There are 4 nested groupings, the coarsest first. Each group lies inside one group of the grouping before and may be the whole of it. The rows also spread widely along 14 directions, which tell nothing about the answers.
Known rows, each followed by its group in each grouping:
[  6   5 -12  16  32  -4  -4  -2  -9  -9 -10  -4   7 -17 -18  15  14  -8
  27 -13   3  -3  10 -12  -8 -19] -> z_115 ronem rabov ganak
[  8  -7  16 -21  -7 -21  19  23  -1 -10 -11   1 -15  50   0  18  27   7
   4 -20   5   3   4  15  -3 -15] -> z_15 Tute Rol Giz
[-24 -16 -18  13   5   2   9  -3   5  10  -2 -11   6  12   0   3  -5  11
 -12   5   4   6   1   5  -9 -12] -> z_115 Pipub mab ful
[-15   1  -8  33  -7  11 -20  -1  -6  14  15 -18  12  -6 -12   5   8 -11
  11 -10  -3 -17   0   3   7  -4] -> z_15 furu Zuno Faz
[ -3  13   7  -8  -7   5   6  -6   4   2   3  -7 -17 -20  10   1  13  -3
  -5  10 -14  -2  -7  -4   5   8] -> z_15 Tute potul vapi
[ 26  13 -24 -16   0 -11  -5  26  -5  -2  13  -8 -10 -14 -38  12 -15 -28
   6  18  18   2   3   2  -4 -15] -> z_15 Tute Zeg maf
[  9   2  11   9  14  -3  11  34   1   1 -16 -15 -10  -5   0  13  29 -31
   0 -11 -13  -3 -14  12 -24  -4] -> z_15 nin Sebe fen
[ -9  11  -6 -15  13  11   3 -17   3   0  -4 -10  -6   2  21  -5  20  44
  11  18  -9   1  13  13   0   5] -> z_115 Pipub mab teko
[-11   3   9 -32   4 -10  31   7   9 -13   0  15 -15   6  20  17  24  13
   5 -18  11  17   5   9   5   0] -> z_115 Pipub peli Zumo
[-20 -11   1   4  20 -11   7 -19  -9   6 -36 -22 -15  23   4   0   7   0
 -16  -6 -22  -7  -7 -14   0  -6] -> z_15 furu Zuno tese
[-21 -10 -15  -5 -19   5 -12 -16   3   9  11  -4  10  16 -13   2 -19  32
  -5   7  -7   7  13   3  14  -2] -> z_15 nopu dol Piz
[-19 -18 -30  14  17  -5  14 -14  -9  13 -15 -31 -23  22  17 -10  -4   2
 -23   7   2  -7 -20   6  10  -2] -> z_115 Pipub sukob Dabi
[  6  -2   4  -7   4  16 -20   1  -5   2   6 -15  15  18  -4   4  25  17
  13   3 -24 -22   3  14 -12   3] -> z_115 ropa Sef Leg
[  3  -7  -9 -16 -13  -8  -5  12  -2  14  -5 -23 -17  -7 -21   8   4 -34
 -29   0 -20 -20 -36  -1  15   9] -> z_15 nin Sebe pav
[-12  11 -28   6  31  -2  -5   8  -8   7 -15 -22 -14  14  -1   1  11  12
  22   9   5   4  18  15 -13 -10] -> z_15 furu Zuno Faz
[-13   1 -29  49   0  12   7   5   3  16  17 -19 -21  -4  15 -10   4   3
   4  30  12   0  -5  16  -7  -3] -> z_115 Pipub peli Zumo
[ 37  -3  -5  -3  -7 -14   7  26  -9 -13  13   2 -14  10 -33  15  -4 -30
   5   2  18  -5  -5  -5   2 -15] -> z_115 Pipub mab teko
[-32 -20   6  21 -18   4   3 -11 -10  -2  14   1 -10  48  17   8  -2   3
   1 -30   1   4   8  -2  18   4] -> z_15 Tute Zeg maf
[ 18   3  -5   9 -12   0   1  13   2  10   3 -22   2 -19 -20  -2 -20 -14
 -16  12  -1   3  -6   7   0  -9] -> z_15 nin Sebe fen
[ 18  -3  -2  22 -12 -15 -14  19   4  11  -7 -10  10   0 -49  14  22  -6
   8   0  -5 -17  -7   0  -9 -26] -> z_115 Pipub sukob Dabi
[-25 -17 -20  -4   7 -12  11   5  18   0 -27   0 -11  -3  -5  21  10  24
  -7 -34 -13  17  -8   7  19   1] -> z_15 furu Zuno tese
[-40  -3  17   4 -27 -13   4   7   4  16  -2   5   2  15 -20  12  -7 -25
 -15 -18  -6  15  14 -17  -2  -9] -> z_15 furu Zuno Faz
[  8   2 -10  35 -19  -7  25  10  25   8  -5  -9 -25 -29   3   0  -1  19
 -13  21  -1  20  -8   9   8  -9] -> z_15 furu Zuno tese
[-10 -12 -19  23  -7  -5  11  -8  -2  13  -3 -23 -10  12  -5  -7 -34  -2
 -26  16   6   8  -2  -4   7 -14] -> z_15 furu Zuno tese
[ -8  20  -9 -24   7  -8  -1  -5  -9  10   7 -15   1  -1  -3   7  25  -3
   9   2  12 -17   5   6   5 -12] -> z_115 ropa Sef Leg
[ -9   2 -12 -21  -2  23   6  14   6  -1  22 -12  -2 -21  25   4  -9  -2
  -7 -12  -1  11  -7  28  14  23] -> z_15 nin Sebe fen
[ 19  17  34 -15 -13  -7  23   4  -3  -8  12   3   3   5   7   6  14   0
   7  -9  13   5  17   5   0 -14] -> z_115 ropa Sef Leg
[  1   8  -9  -4   6  -4  -4  18  -8  -7  -9  -6 -41  10  -1   8   9  -5
  19 -22  -9   9   5   9  20  19] -> z_15 furu Zuno tese
[ -8  -5 -17 -27   0  -8   0 -10  -9 -13   4   6 -26  26 -10   9 -16   6
   2   7   0  11  11 -15  14   3] -> z_15 Tute Zeg maf
[-20  -8   1 -18   8  -3 -10 -12   9   5 -31  -4  10   8 -18   9  17  37
  -2 -10 -34   3   8  -2  -4  -1] -> z_115 Pipub mab ful
[  2  -6 -12 -20  15   0   6 -12  -7  -7  -3  -8   0  -1  -3   4 -15   5
  -7  -7  -2   3   1  -4   9   0] -> z_115 ropa Sef Leg
[ 12  11  -2  12 -11 -16   7  21   5  16 -11 -19 -14 -39 -24   6   8 -34
 -12 -22  -4  -2 -21   6  20  -4] -> z_115 ronem rabov ganak
[  8  -4  -1   0 -23  -8  29  16  12   8  16 -13  -1 -14   5   8  -1 -18
 -28  -5  20  -2 -26  18  12 -14] -> z_15 Tute potul vapi
[ 28  -6 -13  21  -6   3   5  12  15  -6   4  -4 -11 -41 -14  12  10  -2
  -2   7 -15  -4 -26   2   9   3] -> z_115 ronem rabov ganak

New rows, each followed by its group in each grouping:
[  6  -5   4  25 -31  -9  16   1   9  19   8 -15  -5 -15 -15  -3  -7 -20
 -31  13   3  -8 -24  -5   9 -14] -> z_115 Pipub peli Zumo
[ -7 -20  10 -11 -13 -11  10  -2   4  -6   1  11  10   2 -20  22   2 -14
 -16 -23 -10   0  -9 -19   9  -8] -> z_115 ronem rabov ganak
[ 12  21  -1 -27  -3  -1   4  26   1  -4  14  -1   0   1 -11  10   5   1
  18  11  17  11  22  19 -16 -12] -> z_15 Tute potul vapi
[ -2   3   0  12 -14 -24  13   9  -8  16 -26 -18 -50  13 -18 -10 -16 -32
 -24   6 -15  15  -5 -14  11   3] -> z_115 ronem rabov ganak
[ -9  -4 -29 -20  -3   7 -16   6   4   1   8  -7  -7 -14 -17  11 -11   1
  -1 -11 -11   2  -8   9  22  17] -> z_15 Tute Zeg maf
[ -5 -10  -1   5  -6   2 -17  16 -10   7  10  -8  17  24 -30  15   3 -26
   4  -1  -6 -17  -1  -1 -18 -12] -> z_15 nopu dol Piz
[ 11  22 -15 -33   4  -4  -5   0 -16  -2  20 -12  10   0 -14   6  -6   2
  20  -8  27  -3  22  14  19 -12] -> z_115 ronem rabov ganak
[  9 -10  12 -15   7  -8  31  10   1  -3  -7  -9 -10  25  11   6  18 -10
 -22  25  -7  -7 -15  -1 -29 -15] -> z_115 ropa Sef Leg
[  1  -9   6   0  -8   2  -1   7 -12  -6  19   2  16  32 -12  10 -14  -4
  10 -23  13   6  22   4   0 -11] -> z_115 ropa Sef Leg
[  1   9 -16   1   7 -13  -8  21   1   4  -3   1  -5 -10 -37  19  13 -17
  18   9   4   0   6  -5 -15 -18] -> z_15 nopu dol Piz
[ 11  15   9 -20 -14 -12   5   7   3   3 -11 -12   1  -9 -13   4 -10  17
  -1 -27   2  16  17  17  25  -5] -> z_15 furu Zuno tese
[ -3  13   1   3  17  12   1  -5 -13   3   3 -20 -13   5  19  -6  18  -5
  11  20  -8 -11   5   4 -13   3] -> z_115 ronem rabov ganak
[-19  -8   1  18 -22  15  -8  -3  13   0  23  14   3 -17  -5  16  11   4
   8  -4 -16   1  -2  -7   8   9] -> z_15 nopu dol Piz
[-25  15 -11 -17  18 -10  -6  -6  -1  19 -21 -22  17  -2 -10   5  16  17
   7 -13   2  -1  14  16  -2 -17] -> z_15 nopu dol Piz
[-32  15  -6 -42  14  -9  14 -16  -3   9  -9 -10  -9 -11  15   6  19  -4
  -8  -8  -2  -1  -1  -2  12   4] -> z_115 ronem rabov ganak
[ 24   0  16  19 -13  -7  -7   1 -13   9 -12 -23  -1  22 -30 -10 -15  -4
  -7  14 -17  -4  10  -6  -8 -15] -> z_115 ronem rabov ganak
[ 23   1 -16  17  -9  -2  -2  -7   6   5   7 -10  -6 -10 -26  -1   2  13
  -4  50  -7 -12  -5 -12 -11 -19] -> z_115 ropa Sef Leg
[ 29  10  -4   4  -9   0  10  14   4   2  10 -16  -1 -17  -1  -1   2  12
   5 -14  16   1  -4  31  21  -4] -> z_115 Pipub peli Zumo
[-12  -1  -4  -1  -2 -14  11 -32  -2  10 -10 -14  -3  24   3  -5  13  37
  -8  19   3 -11   5  -5   7 -22] -> z_115 Pipub peli Zumo
[ -4 -10  -6   7  -8   2 -21   6  -1   3   3  -4  15  23 -28  12  11  22
  16  -6 -15  -5  13   8  -4  -9] -> z_115 ronem rabov ganak
[-12  -6  -1  -9   0  -3  11   1  -5 -10  10   6  -6   7   1  15  -8 -15
   0 -22  10   8   5  -8  13  -1] -> z_15 furu Zuno Faz
[ -1  -7  12 -27   9 -12   8  -4 -15  -9   4  -2  25  28 -10  20  14 -12
   4 -22  12 -16   7  -7  -4 -25] -> z_115 ronem rabov ganak
[ 25 -18 -14  -5  17   2  21   0 -11 -17  15 -15  -5  42  16   6   4  10
  -4  34  16 -20 -11   8 -14 -20] -> z_15 furu Zuno Faz
[  8   4  -6   1  12 -21  18  -7   7  17 -41 -31   2 -21 -15 -10 -12  15
 -25  -9  -2  11  -5  11   8 -20] -> z_115 Pipub peli Zumo
[ 25   2 -13 -20  18   4   6  -2   6 -17  12  -1  15 -28  -1  22  26  15
  15   5   7 -19 -16   9   3 -13] -> z_15 nopu dol Piz
[-20 -26 -21  41  11   9 -12   7   1   8 -11 -10 -12  22 -10   7  14   3
   4   3 -29  -6 -10  -2 -17   3] -> z_115 ropa Sef Leg
[  9  25  10 -31  -4 -10  11  -6 -11 -11  15   4  -5  -1  -8   6 -14  -8
  12   3  24  12  30 -12  10 -13] -> z_15 furu Zuno Faz
[  2 -11   3  15 -18 -18  12 -13  -3   5 -10  -7 -12  28 -19  -4 -20  10
 -19   9  -2   9   8 -17   7 -20] -> z_115 ropa Sef Leg
[-23   9  10  34 -16  -5  10 -16   9  11   0   2 -15  -8   6   0  23  17
   8   8  -2   8  12 -13   3  -9] -> z_115 Pipub sukob Dabi
[ 13 -13  -7 -17  16 -22  22  11   3  -2 -33 -11 -20  26 -12   8  12   6
 -18  18 -13   2 -11  -2 -20 -17] -> z_115 ropa Sef Leg
[ 22   5 -16  16  11  -3   1  24   0  -7 -16 -10 -30 -14 -18   1 -21  -9
   8   2  -6  27   9   3  -2   3] -> z_15 nin Sebe fen
[ 20   4  -6 -12 -11 -15   2 -12  -5 -12  -1   5 -20  21 -21   0 -15  33
  11  13   5  16  24 -10  17 -10] -> z_115 Pipub sukob Dabi
[  5   1 -12   3  26 -14 -11   8 -17  -2 -15 -13  -8  -6 -34  19  14 -44
  10 -14  -2 -17 -10 -21  -4 -13] -> z_15 nin Sebe pav
[ -4  -6  -2   2  14   6  -2   1 -15  -2   5 -10  -9   9  -3   6   5 -33
   0   7 -13 -13  -7 -13 -13   3] -> z_115 ronem rabov ganak
[ 14  10  28 -21 -28  -1  12  12   8  -1   8   5  -2 -13  -9   5  -8 -10
 -12   7 -11  12   4   0  -2   2] -> z_15 nopu dol Piz
[ 16  -3 -38 -25  23  -9   5   7 -11 -18  20   4  -4   6 -18  21  -3  -9
  18   6  32  -5   3  -2   4 -17] -> z_115 ropa Sef Leg
[  9   0  -1  15   9   4  17  17   0 -10   3  -6  -9  -3  19  10  18   6
  16 -30   7   8  -1  26  10   2] -> z_115 ronem rabov ganak
[-18   1 -15  37   9  -6  -1 -26 -16  14 -14 -27 -30  10   2 -10  -2  -6
  -4  13  -5  -7  -2 -19  12  -6] -> z_15 nin Sebe pav
[  7 -11 -26  11  -6 -11   2  16  15  -3   1  11   1   3 -41  15 -16  23
   7  17   7  26  19  -2 -13 -25] -> z_115 ropa Sef Leg
[  7   2   8   5   2  -4  12  -9  -9  -4   4  -7   7   7  -2   2  -6  -2
   0  -4  10   1  12  -7  -1 -17] -> z_115 ropa Sef Leg
[-32   9   2 -14 -16  11   7   4  12  10  19   6  -6 -27   8   6   3 -12
  -7  -3  -4  12   0   2   5  18] -> z_115 Pipub peli Zumo
[  6  23  -7 -25   8 -13  -6  -3 -21  10   6 -18 -12   9 -23  -2  10 -28
   5  31  11 -23   5 -11 -10 -15] -> z_115 Pipub peli Zumo
[-32 -10  -3   1  16  -1 -18   9  -9   9 -10  -3  15  42 -24  14  23  -3
  16   3 -12  -6  20  -7 -40 -16] -> z_115 Pipub sukob Dabi
[ 32   1   9  25   3   7  -8  27  -5 -16   1  -2  -4   7 -15  11   6   1
  30 -13  -6   8  15  10 -11  -5] -> z_15 nin Sebe fen
[ 11  12   7 -21   8 -12  -6 -11 -11   9 -14 -28  21   0 -22   4   8   2
  -5  -2   0 -19   4   0   1 -25] -> z_15 nin Sebe pav
[-22   8  -2  -9  28 -10   1  15 -14  10 -19 -14  -2  37  -9   6  19  -8
  15   0   1   6  27   5 -38 -19] -> z_115 ropa Sef Leg
[ 39   5 -18  -9  11  -5 -15  10  -6  -8  -5 -18  -4 -14 -30   9   3  -2
  12  -4  -2 -14  -9   8  12  -8] -> z_15 Tute Rol Giz
[ 14  -9 -27  17  30 -10   4   0   6 -10 -22  -6   4 -14 -21  15  10  27
  16  -2  -1   6   2   0  -4 -24] -> z_115 ronem rabov ganak
